The rows of a group lie close to one hidden flat surface of 11 dimensions, which may be shifted away from zero. Surfaces can cross.
In the rows, zero is written as 128.
Some rows, each with its group after it:
[146, 132, 132, 113, 131, 142,  57, 165, 149, 101, 112,  80, 124,  84, 144] -> Votak
[142, 148, 144, 120, 121, 117,  82,  83, 136, 125, 160, 102, 150, 142, 107] -> tonu
[132, 127, 182, 150, 152, 124, 137,  89,  99, 121, 115, 179,  88, 124,  88] -> fedet
[133, 144, 106, 122, 119, 199,  93, 162, 109, 134,  96,  98, 127, 154, 101] -> tolu
[ 78, 108, 126, 111, 156, 149,  91, 129, 140, 118, 120,  75, 137, 123, 165] -> tolu
[120, 158, 131, 142, 179, 133,  82, 114, 122, 123, 162, 139, 120, 169, 179] -> tonu
[118, 149, 109, 141, 159, 119, 129, 112, 149, 108, 138, 148, 135, 131, 126] -> Votak
[112,  95, 156, 140, 117, 176, 116, 117, 153,  72, 142, 110,  93, 141, 104] -> Votak
[110, 115, 126, 146,  99, 114, 125, 157, 139, 129, 112, 147, 115, 111, 127] -> Kamu
[161, 106, 142, 108, 159,  99, 177, 104, 150, 123, 155, 102, 197,  93, 118] -> tolu
[116, 154, 130, 105, 137, 151, 161, 144,  81, 115, 142, 102, 127, 108, 125] -> tolu
[143, 157, 122, 163, 147, 155, 141, 203, 128, 143, 152, 125, 175, 136, 154] -> Duno
[104, 102,  81, 148, 154,  78, 168, 106,  75, 118, 130, 139, 107, 118, 137] -> fedet
[122, 117, 128, 102, 153, 110, 135, 112, 130, 125, 138, 134, 118,  98, 160] -> fedet
[130, 126, 164, 134, 132, 142, 109, 147, 131, 147, 122, 125, 142, 147, 149] -> Duno
[ 54, 166, 110, 175, 131, 104, 152, 108, 129, 138, 130,  85, 127, 130, 146] -> Duno
[103, 155, 110, 101, 124, 104, 134,  95, 191, 117, 124, 128, 152, 130, 120] -> fedet
[126, 142,  58, 112, 115, 141, 133, 110, 112, 127, 117, 114,  90,  79, 101] -> Votak
[137, 143, 117, 117, 136, 136, 105, 106,  91, 137, 152, 173, 109, 114, 103] -> tonu
[ 99,  95, 101, 142, 108, 103, 184, 136, 154,  85, 111, 106, 154, 127,  97] -> Duno
[115, 109, 153, 146, 136, 163, 155, 131, 126, 160, 136, 118, 141,  96, 129] -> tolu
[139,  96, 123, 143, 117,  89, 134, 152, 139, 143,  77, 132, 136, 107, 128] -> tonu
[100,  93, 161, 137, 139, 149,  95,  92, 116, 135, 179, 128, 104, 125, 149] -> tonu
[121, 161, 101, 142, 164,  78,  79,  81, 107, 145, 125, 165, 134, 126, 108] -> Duno
[117, 113, 108, 145, 125, 118, 152, 109, 175, 131, 101, 119, 160, 129, 102] -> Votak
[128, 133, 122, 118, 138, 136, 121,  97, 124, 171, 160, 111, 145, 149, 157] -> fedet
[138, 133, 142, 106, 118,  97, 150, 156,  90, 138, 169, 145, 127, 111, 167] -> Votak
[ 81, 152, 113, 107, 155, 159, 159, 143, 136, 116,  77, 156, 146, 101,  91] -> tonu
[146, 103,  99, 148, 130, 148, 157, 119, 147, 131, 133, 142, 109, 147, 136] -> tolu
[ 93, 155, 171, 134, 182, 145, 124, 122, 113, 112, 115,  97, 139, 124, 140] -> Kamu
[128, 142, 158, 139, 188,  98, 125,  84, 127, 119, 140, 123, 142, 143, 157] -> Kamu
[146, 136, 128, 118, 140,  76, 157,  52, 125, 111, 123, 130, 150, 118,  66] -> tonu
[120, 182, 121, 105, 119, 132, 103, 162, 143,  72, 151, 130, 125, 120, 127] -> Kamu
[149, 201, 137, 138, 146, 108,  92, 139, 122, 118, 114, 120, 127, 165, 141] -> tolu
[ 97, 128, 149, 160, 152, 128, 133, 160, 136, 117, 109, 113, 137,  94, 136] -> Kamu
[141, 139, 127,  89, 134, 104, 148, 134, 159, 143,  73, 161, 146, 117, 125] -> Votak
[ 94, 133, 145, 137, 139, 155, 127, 146, 107, 166, 142, 100, 121, 125, 179] -> Duno
[130, 115,  94, 105, 117, 127, 177, 159, 147,  80, 161, 139, 145, 100, 117] -> Duno
[110, 183,  99, 120, 126, 178,  87, 111, 143, 114, 151, 126,  85, 190, 150] -> Duno
[144, 137, 109, 170, 168, 120, 133, 111, 108,  87,  75, 139,  68, 113, 109] -> fedet
[111, 146, 107, 118, 147, 140, 170, 151, 125, 109,  82, 141, 112, 167, 144] -> Kamu
[114, 171, 168, 168, 127, 119,  62,  72,  95, 187, 115, 139, 113, 139,  98] -> tonu
[127, 168, 116, 162, 192, 127, 113, 100, 138,  91, 134,  91, 134, 109, 123] -> Kamu
[109,  96, 101, 134, 164, 141, 198,  95, 100, 120,  83, 112, 105, 158, 126] -> tolu
[125,  83,  87, 165, 113, 151, 120, 151, 136, 137, 133, 119, 110,  61, 119] -> Kamu
[156, 134, 139, 146, 142, 175,  84, 171, 153, 135, 135, 120, 154, 107, 127] -> tonu
[156, 130, 141,  99,  97, 147, 120, 179,  98, 125, 144, 110, 139, 127, 129] -> Votak
[ 90, 159, 153, 114, 114, 162,  93, 139, 135, 116, 104,  88, 145, 149, 101] -> tolu
[120, 138, 112, 116, 103, 138, 132, 138, 143, 105, 139,  56, 145, 143, 132] -> Votak
[113, 153,  87, 125, 112, 154, 112, 115, 143, 129, 148, 129,  94,  97, 120] -> Votak
[124, 107, 141,  83, 129, 183, 135, 114, 162, 110, 116,  70, 114, 149, 157] -> Duno
[146, 143, 164,  99, 192, 144, 142, 100,  78, 146, 120, 161, 123, 156, 143] -> fedet
[102,  96, 147, 108, 147, 171, 117, 111, 110, 127, 152, 132, 119, 146, 137] -> tonu
[124,  95, 144,  81, 143, 124, 136,  90, 105, 171, 123, 145, 120, 112, 152] -> fedet
[116, 131, 146,  97, 118, 140, 128, 162, 124, 125, 147, 136, 143, 122, 143] -> Duno
[116, 150, 152,  64,  91, 132,  96, 159, 133,  77, 143, 134, 138, 132, 106] -> Kamu
[124, 132, 170, 130, 125, 183, 116, 172,  86,  81, 136, 109, 104, 118, 108] -> Kamu
[120, 107, 107, 157, 133, 139, 144, 102,  97, 144, 132, 119, 100, 122, 128] -> Kamu
[114, 150, 169, 134, 192, 102, 134, 122, 160,  94,  98, 143, 114, 119, 178] -> Kamu
[139, 123, 135,  76, 142, 114, 147, 107, 134,  49, 115, 148,  94, 137, 130] -> Kamu
[158, 128,  99, 117, 134, 160, 113, 115, 143, 142,  72, 105, 125, 161, 113] -> fedet
[127, 120, 152, 106,  97,  90, 104, 151, 127, 108, 110,  87, 128,  87, 135] -> Votak
[117, 147, 139, 106, 123, 107, 119,  88, 198, 140, 146,  97, 167, 128, 148] -> fedet
[ 75, 114, 110, 129, 125, 145, 107, 161, 103, 173,  99, 180,  95,  89, 150] -> tonu
[128, 122, 106, 126, 168, 108, 130, 178, 148, 126,  91, 135, 153, 113, 179] -> tolu
[106, 114, 122, 141, 154,  97, 161, 147, 137, 120, 128, 170, 149, 157, 161] -> Duno
[120, 171, 112, 113, 143, 115, 174, 139, 121, 140, 131, 122, 163,  73, 114] -> tolu
[149,  99, 161, 140, 116, 159, 148, 109, 153, 114, 163, 123, 114, 172, 131] -> tolu
[ 98,  78, 136, 103, 137, 135, 131, 157, 174, 121, 113, 145, 171,  88, 133] -> tonu
[109, 152, 148, 143, 130, 151, 139,  96, 137, 110, 119,  73, 121, 131,  95] -> tonu
[142, 141, 106, 178, 146, 137, 157, 121,  98,  85, 144, 121, 118, 173,  92] -> fedet
[149,  80, 114, 138, 139, 158,  80, 129, 159, 155, 128,  99, 143,  86, 142] -> Duno
[133, 169,  86,  89, 163, 143, 156, 104, 115,  87,  88, 112, 100, 149, 116] -> Votak
[149, 118, 118, 137,  85, 179, 122, 137, 151, 111, 172, 108, 137, 151,  88] -> fedet
[113, 149, 146, 137, 114, 143, 148, 169,  84, 141, 178, 158, 121, 123, 151] -> Duno
[119,  82, 115, 118, 136, 105, 137, 105, 124, 122, 116, 102, 139, 102, 119] -> tolu
[137, 123, 147, 136, 151, 113, 143, 106,  68, 125, 138, 144,  76, 113, 150] -> Votak
[165,  58, 157, 140, 163, 127, 148, 116,  83, 131, 112, 117, 108, 125, 148] -> fedet

New rows. What belongs after each?
[100, 128, 106, 163,  90, 139, 134, 177,  99, 153, 155, 131, 129, 122, 132] -> Kamu
[128, 135, 113, 122, 143, 114, 153, 138, 132, 110, 117, 159, 182, 168,  93] -> fedet
[125, 142, 111, 188, 157, 118, 125, 120, 137, 105, 114, 102, 139, 105,  99] -> Kamu
[121, 131, 134, 166, 145, 126, 136, 155, 120, 162, 129, 149, 120, 144, 177] -> Kamu
[ 99,  72, 185, 140, 114, 103, 131, 119, 117, 133,  93, 161, 125, 110,  91] -> tonu
[148, 132, 162, 110, 106, 100, 112, 147, 135, 168,  89, 149, 132, 100, 133] -> Votak
[133, 121, 143, 135, 149,  83, 162, 147, 159, 101,  74, 150, 171, 100,  94] -> tonu
[138, 102,  80, 152, 139, 172, 150, 153, 122, 125, 152, 100, 131, 114, 135] -> Duno
[ 80, 183,  98, 123, 108, 131, 122, 131, 121, 163, 153, 149,  85, 146, 183] -> Kamu
[149,  92, 171, 113, 112,  91, 135, 148, 138, 153,  86, 119, 140, 101, 143] -> Votak
[ 99, 173, 128, 144, 129, 102, 181, 128, 106, 105, 116,  88, 155, 139,  89] -> Duno
[ 96, 191, 124, 116, 106, 117, 126, 110, 139, 121, 163, 166, 108, 124, 120] -> Votak
[109, 133, 154, 141, 121, 143, 110, 126, 156, 125, 124, 101, 142, 108, 106] -> tonu
[ 86, 143, 118, 118, 135, 151, 168, 154, 125, 108,  80, 128, 124, 151, 118] -> tolu
[131, 115, 115, 138, 134, 107, 111,  87, 158, 109, 180, 116,  97, 134, 183] -> tolu
[136, 186, 164, 152, 121, 157, 141, 144, 177, 147, 145, 140, 163, 144, 117] -> tolu
[158, 103, 124, 145, 130, 139, 184, 112, 137, 111, 125, 147, 108, 180, 122] -> tolu
[ 76, 117, 131, 144, 129, 136, 134, 145, 106, 122, 166, 103, 142,  79, 129] -> Kamu
[106, 104, 134, 102,  79, 125, 106, 106, 137, 110, 144, 138,  94, 106, 107] -> Duno
[171, 159, 111, 148,  94, 168, 102, 173, 128, 149, 130, 145, 119, 128, 103] -> tolu
[126, 133, 135, 134, 155, 107, 141,  75, 122, 105, 110,  89,  85, 114, 146] -> fedet
[138, 182,  96, 164, 169, 103, 110,  73, 148, 118, 112, 122, 106, 146, 131] -> Kamu
[113, 134, 112,  99,  91, 152,  89, 169, 153,  94, 152,  96, 135, 121, 129] -> tonu
[142, 122, 163,  68, 138, 175, 148, 126, 133,  93,  92, 166,  60, 132, 146] -> Votak
[ 77, 132, 137, 107, 133, 184, 104, 143,  84, 138, 110, 165, 100, 145, 119] -> tonu
[ 68,  95, 150, 108, 160, 135, 113, 134, 160,  99, 153, 148, 141, 135, 176] -> tonu
[113, 114,  81, 158, 169, 146, 146, 137, 129, 101, 164, 104, 119,  72, 150] -> Kamu
[146, 118, 138, 144, 108, 131,  88, 106, 172, 132, 130, 108, 133,  92, 101] -> Duno
[127, 140,  87, 140, 125, 196, 114, 165, 136, 177, 133, 118, 140,  77, 126] -> tolu
[130,  96, 128, 152, 172, 127, 157, 105, 154, 125, 119, 163, 125, 132, 145] -> Votak
[122, 143, 145, 180,  94, 140,  99, 147, 188, 133, 142, 119, 130, 137, 135] -> Duno
[130,  92, 106,  87,  74, 121,  89,  90,  94, 150, 161, 111, 106, 130, 113] -> tonu
[131, 137, 109, 101, 177, 153, 108,  59, 124, 113, 143,  77, 136, 126, 114] -> Kamu
[122, 126, 137, 125, 155,  91, 136, 163, 166, 109, 138, 158, 160, 127, 179] -> Kamu
[106, 117, 141, 184, 147, 119, 135, 123, 104, 136, 128, 103, 151, 118, 109] -> Kamu
[106, 123, 126, 172, 170,  92, 106, 103, 145, 144,  70, 119, 126, 158, 154] -> tolu
[102, 136, 140, 101, 121, 125, 117, 140, 133, 159, 108, 128, 173, 167, 134] -> Kamu
[112, 132, 148, 119, 123, 173,  69, 138, 127, 142, 154, 109, 118,  87, 139] -> Kamu
[ 85, 134,  94, 134, 164, 104, 129, 107, 128, 149, 105,  57, 171,  81, 136] -> Duno
[121,  88, 102, 120, 129,  94, 145, 121, 150, 116, 154, 148, 129,  98, 159] -> Kamu
[ 92, 187, 155, 156, 121, 119, 153,  93, 112, 146, 136, 124, 111, 121, 104] -> tolu
[113, 130, 162,  92,  75, 116, 120, 125, 104,  99, 125, 100,  75,  99, 119] -> Votak
[142, 111, 113, 125, 136, 110,  93, 131, 140, 113,  67, 111, 133,  77,  91] -> Votak
[155,  89, 111, 161, 144, 112,  78, 124,  91, 152, 100, 146, 156, 125,  81] -> Duno
[123, 132, 100, 132, 119, 145,  70, 142, 134, 145, 142, 129, 135, 111, 125] -> Duno
[111, 177, 107, 147, 140, 144, 146,  62, 129, 148, 101,  86,  82, 146, 137] -> Votak
[149, 138, 172, 121, 155, 167,  67, 124, 115, 151, 164, 130, 112, 132, 169] -> Kamu
[121, 153, 104, 120,  68, 134,  75, 142, 169,  94, 153, 131, 102, 146, 119] -> tolu
[100, 109,  86, 177, 124,  99, 118, 194, 134, 128, 112, 144, 192, 131, 115] -> Duno
[142,  97, 139, 134, 127,  96, 139, 154, 139,  83, 131, 151, 135, 122, 126] -> Kamu
[145,  64, 103, 145, 111, 129, 151, 122, 185,  81,  94,  95, 148, 137,  85] -> Duno
[ 81, 125, 104, 147,  88, 111, 123, 117, 122, 135, 141, 128,  93,  84, 115] -> Kamu
[108, 108, 170, 105,  92, 118, 113, 134,  82, 120, 121, 168, 114, 159,  99] -> Duno
[129,  99, 103, 125,  93, 143, 100, 152, 111, 174, 104, 108, 108, 114, 143] -> tonu
[124, 109, 122, 127, 103, 145,  81,  95, 122, 178, 126, 117, 119, 114, 114] -> Kamu
[151, 130, 159, 123, 142,  90, 141, 145, 156,  69, 113, 164, 174, 109,  74] -> tonu
[119, 140, 106, 105, 149, 110, 106, 174, 148, 121,  79, 112, 178, 108, 135] -> tolu
[ 90, 111, 107, 144, 166,  88,  97, 107, 118, 164, 108, 125, 153, 105, 149] -> Duno
[122,  73,  90, 166, 128, 138, 155, 117, 139, 111, 104,  94, 125, 144, 108] -> Duno
[137, 152, 149, 143,  67, 169, 113, 120,  97, 174, 141, 122,  95, 146,  89] -> Votak
[179,  88, 104, 135, 167, 165, 107, 144, 126, 146, 111, 104, 150, 147, 146] -> tolu
[145,  81, 157, 145, 104, 161, 147, 115, 109, 150, 128, 138,  87, 123, 116] -> Votak
[158, 113, 128,  99, 157, 185, 149, 118, 152, 146,  81, 157,  81, 129, 154] -> Votak
[120, 159, 147, 118, 105, 121, 170,  77,  66, 148, 108, 113,  66, 149, 114] -> Votak
[168, 120, 100, 108,  87,  91, 103, 144, 104,  99, 131, 117, 122, 147, 114] -> tonu
[169,  95, 101, 115, 144, 105, 126, 106, 120, 156, 134, 129, 141, 125, 143] -> tonu
[ 97,  97, 157, 146, 140, 146,  96, 164, 133, 122, 118, 124,  98, 136, 194] -> tolu
[ 91, 137, 144, 156, 122,  85, 110,  90, 105, 189,  67, 138, 108, 134, 126] -> tonu
[132, 139, 140,  83, 127, 173, 118,  87, 124, 125, 141,  73, 102, 117, 127] -> Duno
[ 83, 131,  90, 101, 101, 131, 139, 136, 125, 145,  99, 112, 155, 145, 103] -> Kamu
[ 96,  86, 166, 161, 107,  90, 146, 112, 114, 131, 109, 142, 123, 138, 115] -> Duno
[151, 145, 105, 120, 157, 145, 125, 123, 120, 127, 137, 119, 148, 178, 136] -> Kamu
[128, 143, 121, 100, 129, 178, 111, 114, 100, 136, 134, 134,  54, 136, 152] -> Kamu
[154, 140, 151, 160, 112, 115, 112, 134, 118, 164, 141, 136, 121,  96, 124] -> tolu
[107, 144, 163, 100, 136, 114,  90, 149, 144,  90, 192, 142, 132,  87, 170] -> Kamu
[103, 168, 182, 118, 114, 203, 132, 156, 134, 111, 100, 100, 148, 190,  85] -> tolu
[112, 160, 104, 125, 127,  78, 126,  75, 160, 166,  94, 100, 157, 115, 120] -> tonu
[131, 116, 127, 158, 119, 136, 145,  99, 134, 169,  91,  31, 129, 141, 142] -> Votak
[120,  92,  76, 150, 118, 165,  63,  97, 134, 164,  81,  77, 123, 136,  83] -> tolu
[123,  92, 115,  94, 152, 116, 154, 113, 132, 136,  85, 126, 164, 154, 126] -> tonu
[157, 117,  98, 166, 159, 168, 124, 110, 137, 173, 117, 141, 117, 153, 135] -> fedet
[105, 116, 131, 114, 120, 182, 134, 121, 144, 113, 106,  90, 149, 164,  92] -> tolu
[ 88, 102, 150, 135, 100, 149, 136, 133, 151,  86, 150, 100, 111,  90, 114] -> tonu
[132, 134, 120, 143,  83, 178, 127, 128, 120, 186, 167, 160,  97, 117, 116] -> Votak
[111, 142, 131, 101,  74,  91,  68, 130, 151, 139,  97,  95, 164, 146, 108] -> tonu
[ 71, 185, 122, 110,  90, 144, 123, 115,  79, 112, 136,  99,  99, 154,  95] -> Duno
[134, 127,  92, 106, 174, 126, 129, 114, 121, 154, 119, 141, 143, 153, 162] -> tonu
